There are 5 ways to turn a row about zero (a turn may also mirror it). The second row of each pair is the first, turned, with some noise.
In the rows, zero is written as 128.
Some pairs, each with its turn after it:
[164 102  91 179]
[189 166 121 143] -> z186

[146 151 128 141]
[127 154 142 117] -> z186

[ 80 157 203 127]
[177  69 171 101] -> z528

[119 152 131 172]
[107 122  82 114] -> z612

[101 156 119 115]
[109 100 117 107] -> z190

[126 101  97  70]
[104  66 125  94] -> z394

[120 115 193 117]
[161  89 163 153] -> z528

[138 152 119 147]
[123 152 136 107] -> z528

[110 153  53 118]
[178 178  92 149] -> z612

[126 157 152 145]
[139 165 114 131] -> z394

[106 134 115 120]
[114 131 141 106] -> z394

[146 180  68 128]
[126 186  93  78] -> z528

[187 134 141 140]
[181 155 112 133] -> z190

[144 139 132 172]
[159 151 158 121] -> z186

[173 106 134 145]
[165 158 129 154] -> z190

[ 98 123 173 156]
[144  87 167 112] -> z186

[147 112 124 151]
[106 146 143 141] -> z528

[100 103 127 165]
[ 89 148 124 155] -> z190

[ 88 175 149 110]
[129 172 113  80] -> z394

[169 115 115 155]
[110 155 133  84] -> z612

[ 66 103 129 141]
[ 62 132 143 136] -> z190

[127  92 123 173]
[185 121 136 137] -> z186

[126 126 140  95]
[146 114 154 140] -> z612

[104 109 122  79]
[126  94 133  81] -> z394

[132 127 120 110]
[146 134 139 128] -> z612

New pairs. What belongs after each?
[122 140 117 151]
[121 135 102 127] -> z612

[101 142 143 109]
[140 102 123 155] -> z612

[148 144 108 104]
[103 112 100 125] -> z394

[153 174 134  99]
[113 139  71 115] -> z394

[142  98 156 136]
[166 113 131 145] -> z394

[129  65 112 130]
[ 98 171 166 142] -> z612

[ 89 140 105  69]
[ 98 112 126  60] -> z394

[122  72 159 124]
[159  80 102 112] -> z186

[205 133 122 131]
[145 186 105  89] -> z186

[113 151  74 145]
[ 73 146 146 132] -> z394

[ 95 123 137 131]
[120  94 129 118] -> z528

[137 169 150 103]
[ 86 136 140 103] -> z186

[112 155 183 118]
[118 150 130  69] -> z190

[120 129 113 121]
[138 138 123 137] -> z612

[130 105 168  51]
[189  92 103 181] -> z528

[123 191  61  96]
[ 43 141  97  99] -> z394

[128 124 148 121]
[126 114 126 112] -> z186

[124 120 133  82]
[155 110  99 147] -> z528

[147 164 120 133]
[110 148 102 137] -> z394

[113 109  98  97]
[103  94 141 103] -> z394

[157 128 134 111]
[122 140 110 105] -> z186

[136 104 158 184]
[ 98 122 186 137] -> z528

[112 188 138 168]
[122  98  60 117] -> z612

[168 161  83 126]
[129 191 104 113] -> z528

[104 122 141  96]
[112 116 158 106] -> z190

[208 143 152 172]
[167 186 141  65] -> z186

[129 115 144 125]
[133 112 123 115] -> z186

[ 90 119 136 155]
[138 151 166 125] -> z394

[119 116 115 150]
[ 97 126 132 119] -> z528

[144 112 145 129]
[131 130 144 150] -> z528

[116 119 134 141]
[112 129 126 136] -> z612

[ 87  89 171 129]
[ 83 163 165 120] -> z190

[161 114 155 119]
[147 138 147 164] -> z528

[123 136 125 129]
[122 124 120 126] -> z190

[ 83 145 122 121]
[115 150 147  89] -> z394

[103  98 120 126]
[129 112 163 117] -> z394

[146 119 141 158]
[147 134 132 163] -> z394

[129 131 159 120]
[121 114 136 101] -> z186

[127 119 177 147]
[177 141 129 138] -> z394

[133 157  90 115]
[132 154  97 103] -> z528

[123 111 119 173]
[ 87 132 148 121] -> z528

[145 133 120 137]
[121 128 120 148] -> z394

[119 106 178 130]
[182 128 137 122] -> z394

[ 97 168 131 115]
[151 114 122  86] -> z528

[155 103  95  93]
[125 151  89 164] -> z528

[145 109 124 109]
[131 132  96 123] -> z186

[151 150 155 121]
[154 144 123  96] -> z190

[187 163 117 128]
[152 195 133 124] -> z528

[ 87 186 100 133]
[132 124 105  53] -> z528

[ 53 146 160 133]
[137  55 141  85] -> z528

[150 126 118  86]
[152 146  96 153] -> z528

[127 141 128 158]
[115 137 147 108] -> z528

[109 140 151  61]
[ 65  97 106 113] -> z186

[ 69  77 133  86]
[122  55  88 156] -> z528

[187 128 139 123]
[148 173 147 161] -> z528

[158 108 136 111]
[160 137 153 136] -> z190

[130 155 150 163]
[123 157  93 108] -> z190

[133 128 117 167]
[160 146 147 141] -> z186

[144 168 163 130]
[148 161  85 131] -> z394

[139 134 139 101]
[133 116 102 113] -> z394

[163 162  98 107]
[178 135 120  99] -> z612

[135  69 118 131]
[126 138 163 176] -> z190

[127 150  92 172]
[117 158  79 113] -> z612

[123 115 131 100]
[139 114 111 145] -> z528

[108 119 181 153]
[130  88 181 129] -> z528

[166 123 119  68]
[168 152  91 167] -> z528

